All groups share one centre, and each spreads out both ways along 14 directions, with some noise.
In the rows, 128 means zero.
Some rows, each with its group after it:
[152  83 184 166 156 118  93 112 159 103 145  85 160 157 177  76 131 117
 157  94 173  55 190 108 175 122] => B
[180  84 144 131  56 165 149 142 148 180  97  93 131  99  83 177 100  90
 125 150 172 136 123 141 130 160] => F
[ 79  81 125 145 107 134 155 134 115 105 185  91 149 103 171  93 179 122
 142 163 142  81 173 145  37 133] => B
[153 153 131 101 136 175 145 117 112 112  98 123  78 166 183 153 103 106
 139 158 162 106 123 109 141 152] => R
[ 85  63 136 131 202 138 111 130  67 149 125 169  98 102 164  95 143 113
  32 173 108 112 108 171 175 122] => E
[133 112 173 164 159 130 195 117 132 159 156  87 140 120 136 116 206 107
 134 134  65 103 115 168 135 107] => Y
[159 118 139 112 128 102 173  80 163 157 167  81 132 114 136 142 147 131
 156 140  84  66 119 144 125 143] => F
[128 195  73 156  99 109 160  94 145  81 131  94 145  99 138 107 101 126
 125 139 153 124  95 125 140 133] => R
[115 110 144 129 104 118 110 153 132 116 100 142 148 122 130 124  97 124
 126 109 155 114 164 119 117 151] => Y
[154 114 192 141  91 118 128  81 173 160 178 139 175 121  90 155 141 126
 154 109 117 155 130 127 149 117] => B
[158 106 182  90 124 112 133 102  76 140 175 140 160  92 159 104 173 117
 191  71 137 124 186 125 163 157] => E
[ 92 125 117 111 147 113 118  50 130 206 133 145 121  97 132  98 113 141
 172  90 104  85 141  82 125 117] => Y
[113 109 156 135 139 112 147 114 149 114 157 141 140 136 130 134 165 139
 122 122  73  93 123 174 124 116] => Y
[ 76 114 158 107 127  99 132 137  54 111 161 152 174  61 175  91 155 134
 129 103 156 135 189 133 110 149] => B
[143 191 158 118 126 115 103  88 167 117  95 121 126 162 116 146 105 144
 147 137 116 167 114  48 137 148] => R
[145 134 133 128 128 152  80 126 133 152 118 142 153 141 128 102 122  93
 138 148  67 112 128  98 111  86] => R
[139  92  89 190 112 113 142 104 170 172  84 107 141 150 129  72  63  99
 130 150 174  85 138  91 114 115] => E
[196 105 133 147 130 122 153  76 165 172 179  96 122 132 123 124 134 108
 149 145 138 119 105 126 182 142] => F
[ 71 112 146 202 135 122 124  91 157 130 118 135 127 156 136  71 123 135
 123 129 182 145 157  74 115 121] => B
[143 114 129 114 132 104 194 148 120 108 122  76  87 183 129 133 192 161
 157 118 126 107 164 145  84 129] => E
[154 202 141  72  88 135 135 124  86 123 142  90 129  92 140 138 139 123
 158  99 137 143 151 108 133 119] => Y
[114 194 128 170 100 130  76 104 139 119 100 160 190 143 110 100  69 118
 126 132 185 227 125  46 122  73] => F
[112 153  88 140 127 135 121 137 106 118 106 105 134 107 148  79 130 102
 119 155 103 109 121 110 100 120] => R
[141  77 160 149 195 117 124 179 156 177 145 107 141 107 103 143 165 137
 159  89 101 134 126 132 153 179] => F
[ 88 115 178 162 166 181  97 231 128 144  78 137 182 100 106 187 127 121
 132  93 152 188 128 136 103 112] => Y
[141 142 109 158 105 120  99 161 149 130 115 143 141 166 129  76  75  95
 130 131 139 123 152  85 112 119] => E
[ 89 145 114 123 124 129 162 133 157 188 163 157 118  85  84 161 140 138
 144 106  52 130  86 150 103 149] => B
[119 182 180 113  92 115 107 122 115 189 131  78 179  19 111 116 113 115
 144  64 145 137 159  89 160 122] => B
[117  74 125 134 113  87 154 109 101 148 115 123 145 107 107  91 165 135
 116 157 120 146 149 120  86 142] => R
[ 70 167  86 173 197 141 111 199 139 129 180 135  74 151 136  69 169 150
 174  38 128 133 149 101 129 138] => F
[131 153 141 119 146  78 100 106 196 103  93 103 193 131 109 180  78 173
 140 133 114 125 106 101 111 125] => E
[110 110 133 154  86 131 138 132 156 110  88 127 119 119 124 128  96 111
 105 143 151  94 133 129 130 188] => F
[118 156 124 129  90 127 111 144 139 154 168 150 125 141 129  93  99  94
 102 155  91 116 137 108  98 104] => Y
[178 124 130  88 109 156 146  10  83 156 127 115 127 108 164 119 138 109
 177 124 152  97 133 124 171  85] => Y
[115 121 119 145 159 108 112 125 177 105  97 139 143 157 123 153  95 158
 126 129 126 114 109 125 124 132] => E
[160 116 105 140 118 137  92  55 162 135 120 142 141 154 142  94  97  98
 135 166  93  80 107 105 145  98] => R
[137 179 142 110  92 121  95 182 112 133 129 142 151 128 116 105 102 105
 123 109 119 161 159  95 114 108] => F
[121 115 185 119  95 118 132 160  97 147 142 101 160  95 133  98 158 108
 121 109 117 107 187 135 107 116] => B
[107 102 131 162 101  91  80 167 126 124 122  77 185  92 117  77 103 119
  61 182 183 168 160  85  84 119] => F
[ 95 224 108 169  99 167 162 121 144 148 151 154  93 135  98 107 147 112
 157  78  98 163 101 117 138 100] => B
[ 86 112 142 157 107 134 111 136 106 186 135  99 142  80 123  67 133 107
 116 104 158 115 173 103 113  89] => F
[126 146 118 111 109 127 118 127 131 122 159 141 165  92 115 157 123 141
 167 118 137 168 121 119 101 147] => B
[191 107 151  86 207 127 149 108 116 159 165 152 124 178 156 154 171 135
 203  95  66 107 127 154 153  99] => F
[111 108 148 125 127 159 133 108 105 150 148  86  98  83 145 101 184 114
 140 120 116  85 142 129 141 152] => E
[132 162 165 131  67 114 124  92 121 132 130 157 133 153 148  57 111 102
 165  77 139 105 202  74 141 116] => E
[164 170 103  86  57 148 135 101 115 136 125 141 113 104 110 142 111 101
 161 129 105 134 119 111 126 158] => Y
[124 129 128 128  90 130  99  98 152  92 133 143 118 155 119 112 133 147
 164  79 142  98 162 120 139 131] => E
[115 140 115 166 119 110 137 135 134 136 102 175 151 163 146  74  82 104
 146 107 141 121 158  92 112 115] => E
[115 164 132 131  77 166 154 115 117 142 187 106 165  38 125 166 129 110
 144 143 180 185 103 133 115 153] => B
[130 141  84 127 123 153  77  91 145 167  77 109 137  56  80 182  44 145
 105 128 214 185  62 103 187 131] => B
[128 142 111 176 113 106 188  62 158 173  76  96 154 132 124 109  81 117
 123 159 158 125 111  95 110  84] => E
[166 140 162 127 137 107 175 146 160 108 151 116 139 159 149 163 121 123
 150 139 125 123 126 135 132 173] => R
[126 139 169  98 182  56 162 110 108  72 145  57 158  81 155 174 156 186
  76 171 165 166 108 143 156 169] => Y
[159 125 106  97  78 112 136 102 117 116 115 150 137 162  94 132 144 134
 133 158  79 141 129 134  78  86] => B
[182 167 117 121 124 218 139  47  93 123 110 109 116 139 166 151 132  86
 148 168 153 134  81 135 169  54] => R
[106 125 127 126 130 163 138  79 133 160 122 121  62 155 133 111 163 124
 141 162  94 109 123  90 102 140] => R
[ 90 122 193 182 163 137 161  99 123 167 143 125 119 114 140  95 162 122
 122  98 160 149 141 113 180 138] => B
[ 63 163 114 150 114 126 106 111 162  85 159 128 149 112 120 132 130 154
  94 140 107 121 103 148  96  84] => B
[ 82 140 132 125 106 147 120 131 150 162 141 135  75 126 127 114 115 123
 131 108 116  85 147 107 111 153] => R
[124  64 107 142  75 127 144 169 123 193 152 125 133  64 111  85 131  79
 130 116  98  61 159 159 105 164] => E
[ 64 114  89 153 138 133 140 130 134 188 133 137  55  95 113  76 139 141
 166  46 139  84 152 108 142 185] => R
[110 147  82 155 137 117 136 107 140  81 120 186 160 162 157  90 122 115
 149 143  63  95 108 134  93 113] => E
[160 112 194 160 156  98 178 136 149  88 139  62 165 150 167 135 159 120
 113 155 141 107 136 153 149 141] => Y
[155 131 133 128 100 135 163 106 154 141 102 119 125 154 152 115 113  90
 175 158  95  76 141  91  90 171] => Y
[103 174 117 171 166 109 135  92 176  79 102 152 150 161 134 129 123 158
 167 123 117 158  97  83 121 157] => F
[171 119 161 100  83  73 144 106 166  85 110 117 148 141 151 139  87 129
 153 125 139  66 167 114 141 216] => Y
[ 83  74 144 104 160 129  91 147 113 134 149 172 126  97 111 172 137 164
  91 119 125 143 117 175 131 137] => R
[143 122 133 112 120  94 125 144 132 142 164 144 122 120 126 106 119 112
  99 139  92 111 136 134 145 156] => Y
[137 184 157 145 113  81 116 167 143 104 114  98 198 137 115  95 133 121
 140 129  86 162 153  77  81 107] => R
[142 109 127  83 153  67 107 122 101 111 144 132 137 117 157 114 104 139
  72 187 118 128 131 123 137 153] => Y
[ 77 105  66 146 128 127 160 118  79 139 110 105  88 117 149  31 183 115
 131 145  98  70 159 115  67 127] => R
[119 190 133 112 119  74 116 141 113  92 124 113 169  99 116 107 142 140
 111 137  83 174 128  97 109 139] => F
[ 85 166  83 143 142 140 125 151 131 137 125 180  96 114 132 112  89 122
 124  86 121 117 107 134 159 149] => B
[194 107  86 132 122  68 109 136 186 120 130 106 120 165  86  96 135 148
 197  72  93  87 151 103 146 180] => F
[ 98 127 127 162  67 130 197  68  94 141  92  80 112  74 135  66 162  95
 104 161 145 102 144 116 121 155] => F
[108 144 155 108  73 167  94 189 129 118 160 104 102  83 103 147 155 117
 116 113 121 128 149 135 118 175] => E
[ 88 124 144 118 136 105 149 149 125 114  83 130 152 119 144 137 126 140
 137 127 106 102 151 121  70 159] => F
[190 152 168 153 162 138 176 150 114 102 101  74 157 171 190 116 144  81
 149 174 135 137 134 105 124 133] => R
[130  93 155 124 117 134 110  79  84 121 124 120 102 139 154  84 150 132
 118 116 197 120 181 110 165 114] => E
[127 135 145 114 109 143 135 157 114 157 144 133 119 135 159 102 117  85
 133 141 108  97 164 113  93 125] => Y

New rows. What belongs after each?
[152 148 150 142 127 119 142  83 158 105 145 171 201 122 163 145  93 103
 165 152 107 136  98 114 137 162] => E
[149 128 228 140 121 125 180 130 106 138 129  71 177 129 151 137 170 102
 110 172 140 161 158 120 105 101] => R
[ 92 130 123 121 111 103 150 116  89  96  81 101 110 123 128 115 150 152
  77 209 159 189 135  82  65 165] => R
[162 139 173 118 188 110  77 120 183 154 138  91  96 162 122 132 117 140
 119 117  93  98 117  90 195 130] => E
[130  69 150 139  95 128 105 209  94 159  97 224 117 164 100 102  87  99
 105  94 174 175 190 121 133 146] => B
[125 192 134 102 114  89 136 118 166 141 129 108 139 106 117 136 108 137
 158 125  79 126 123  74 105 173] => Y
[145 111 173  97 101  94 136 166 118 107 151 144 144 143 152 111 141 116
 153 107 105  89 198 127 104 178] => E
[144 100 119 158 183 114 118 107 189 168 141 158 108 166 133 112 102 131
 169 105 113 100 114  96 167 176] => Y
[176 114 138 118 152 136 148  76 156 138 116 164 128 188 142 155 117 128
 196 107 105  98 120 128 149 119] => F
[114 113 144 116 135 152  47 159 106 136 135 109 135  70 113 133 117 134
  85 128 181 169 130 117 159 132] => E
[159  64 156 138 137 131 161  82 128 185 154 137 121 106 130 115 151 101
 140 109 113  82 128 168 195 148] => Y
[112 143 181 125 177 102 172 156 149 185 144  96 155  83 125 151 169 131
 174 100  50 120 124 116 108 175] => F
[137 166 117 103 144 111  92 137  98  75 129 125 154 135 129 130 148 149
 112 133 104 167 115 135 126  83] => Y
[ 88 105 121 130 172 105  98 176 126 178 170 157 100 119 135  92 101 132
  94 109 142 128 148 109 139 156] => Y
[137  90 158 105 134 111 101 134 105 198 108 137 151  91 147  94  87  98
 144  94 140  89 180  93 145 143] => Y
[ 50 159  58  99  87 121 134 132  56 113 130 147 144  44 143  99 125 141
 121 129 143 138 142 130  53 124] => B
[146 108 148  89 121 128 119  44 112 124 100 143 174  90 121 170 135 149
 157 105 116 117 114 152 161 108] => Y
[111  90 152 134 109 117 121  87 144  97 124 146 146 115 130 153 103 155
 110 113 196 115 139 153 159 142] => Y
[156 136 117 144 144  98 147 151 164 147 132  73 150 122  94 132 158 142
 184 118 106 156 122  91  93 164] => F
[ 69 194 141 137  65 132 131 191 137 145 133 153 144  98  80 145 109 116
  77 142  95 187 120 121  66 116] => B
[ 90 119  90 146 189 121 168 105  61  89 123  99 119 118 153  98 215 166
 129 155 150 176 116 130  96 116] => F
[132 137  84 169 128  97 147 216 124  55 143 118 201 120 122 126 137 122
 102 172 128 187 106 163  76 130] => R
[116 132 162 160 149  77  66 141 184 168 197 108 165 112 131  52 110 114
 117  94  93  84 161  88 155 114] => F
[ 62 116 172 137 150 127 181 216  72 146 135 152 114  89 167 117 142  97
  59 157 122 136 147 156 105 184] => B
[125 123 143 127 108  28 182 169 148 114 130 111 151 133 106 109 147 156
 142 126 104 147 172 100  66 210] => R
[159 140 148 100 155 128 139 142 105 143 118  94 135  94 144 148 139 119
 144 117 124 126 123 128 160 153] => B
[174 125 141 145 112 125 186 106 116 128 137  81 122 112 126 113 173 105
 135 130 128 126 123 146 170 150] => Y
[126 128 137 121 112  88 126  89 157 104 114 123 186 117 152 111 107 124
 153 142  77  64 140 109  97 146] => E
[109  94 187 157 177 121 140 162 134 127 119 136 117 172 132 128 160 133
  89 142 113 141 137 137 135 131] => B
[100 133 134 114  87 157 193 157 100 151  84 106 124  98 138 164 121 111
 133 157 155 132 140 130  54 151] => F
[131 118 108 117 112  95  73 137 140  66 116 146 156 166 139 115  79 143
  97 156 153 126 150 116 104 109] => F
[ 96 138 180 110 116 103 153 116  93 145 155 111 164  64 137 118 172 127
 119 121  98 131 151 139 109 120] => B
[162 108 123 122 132 110 128 118 128 139  70 122 108 167 123 110 106 116
 102 148 107  91 131 126 146 107] => B
[193 107 161 100 150  89  88 151 114 138 159 113 108 178 158  67 130  98
 100 150  99  99 173  98 162 126] => E
[127  97 164 131 135 108 129  87 165 182 113 138 166 133 146 116  96 116
 173 103 108  58 165 105 114 113] => F
[156 121  77  46  72 146 124 113  80 192 108 173  96  79 124 135  80 101
 172  84 111  68 148 138 133 145] => R
[113 127 114 151 103 117 143  99 180 128  81  54 119 133 113 128 111 138
 113 162 137  75 123 105  88 122] => E
[165 100 173 136 179 160 120 162 118 160  92 119 159 138 158 140 123  96
 173 109 143 123 146 112 144 129] => Y
[123 131  99 109 114 104  82  78 141 120 102 156 135 137 137 112  59 143
 134 141 161 120 137  71 121 142] => Y
[129 155  98 132 105 127 134 138 138 121 114 126 117 117 134 119  85 112
 131 131 155 119 124 107 131 166] => R
[135 117 154 123 111  95 139  77 117 129 151 156 155 114 160  87 117 107
 119 116 116  76 152 145 167 124] => B
[189  71  90 114 137  93 186 115 100 141 121 135 139 124 131 123 151 121
 169 146 105 124 121 149 123 180] => R
[127 100 122 121 110 120 100 101 131 118 137 134 145 103 122 126 120 127
 101 150 116 104 119 148 141 127] => E
[127 143 131 156 168 127 119 185 126 101 126 122 147 155 127 119 160 124
 109 151  88 165 108 134 108 102] => Y
[140 170  98 137 126 138 123 158 166 131 130 124 115 144 154  99  89  85
 150 138  82  70 121  99 113 161] => R
[126 186 141 108 147 127 140 137 116 152 183 109 133 106 132 132 158 118
 104 159  65 159  97 130 113  91] => Y
[163 119  97  90  91 118 137  61  71  42 109 133 139 134 141 131 162 138
 100 186 117 134 110 172 130 102] => Y
[177 160 102 205 127  82 145 202 181 104 122  92 118 185  95  46 149 101
 142 111  83 137 135  91 146 178] => Y
[142 119 143 159 176 156 101 113 149  91 149  90 143 127 165 138 135 140
 160 108 205 133 123 117 176 145] => B
[144  95 160 104 113 102 113  56  87 148 155 155 179  69 153  97 124 105
 106 147 116 114 139 138 174 121] => E
[141 132 132 166  81 158 131 143 130 131 124 131 122 152 128  99 111  88
 127 131 180 148 148 107 127 119] => B
[143  91 124 118 126  92 111 109 105 137 120 117 158 112 124 106 112 139
 117 125 164 129 155 125 137 103] => E
[198 128 146  88 145 124 128 125 122 136 152 148 153 154 132 181 112 123
 144 153 126 176 106 136 147 114] => F
[220 138 166 117 123 154 121 112 149 109 164 139 151 161 112 183 149 122
 179 104 126 174 105 152 192 119] => B
[175  86 158 121 133  80 121  84 102 121 155 120 168  88 118 122 144 132
  71 134 134 136 115 182 224 106] => Y
[186 117 108 161 159 198 153 149  98  98 138 119  74 194 179 101 168  92
 191  95 184 119 141 142 179 138] => B
[131 138 158 102 149 151 112 178 120 134 114 139 154 133 156 162 109 110
 138 155 106 135 132 110  83 135] => Y
[134 146 155  92 116  92 110 184 117 128 125 196 144 158  97 129 134 135
 132  80  52 152 159 134 113 119] => B
[105 152 149 100  70 154  46 134 104  80 155 142 136  92 131 100 139 121
 130  95 136 130 170 107 136 139] => E
[162 145 142 142 117 112 158  83 161 124 152 173 132 177 147 110 109  97
 127 156  76 101 110 131 153 131] => E
[176 104 114 147 154  81  96 204  71 117 138 108 130 150 149  23 135  91
  60 149 143 148 168 119 166 104] => Y
[157 134  87 150 114 119 131 131 141 115 134 118 106 149 111 102 125 132
 152 116 161 149 129 104 141 155] => F
[ 96 131 125 139 120 131 105 152 171 114  93  89 114 134 102 145 117 159
 130 108 149 107 140 111 101 139] => E
[122  85 129 122 152  64 163  60 113 171 114 145 192  81 145 102 122 128
 135 128  76  74 128 149 130 109] => E
[103 128 156 163 130 135  94 125 189 137 173 103 156 114 129 138  93 122
  90 156 140 113 109 126 129 106] => F
[110 124 142 125 122 162 101  84 127 158 129 132 128 106 121 131 133 116
 103 158 111 130 108 120 132  98] => R
[ 72  76 118 161 128 103 110  92 109  72  76 138 144 124 156  77 117 142
  72 163 174  97 152 126 120 134] => F
[ 83  93 131 157 137 183 120 165 119 131 170 152 111 125 133 141 145 127
 113  93 174 123 134 191 134  86] => R
[127 132 127 162 108 150 125 203 110 129 102 117 127 131 120  99 128  97
 123 116 157 156 153 115 112 134] => Y
[ 71 192 143 131 154 144 122  92 152 129 105 102 118  93  99 176 141 169
 106 122 104 154  71 122 141  98] => E
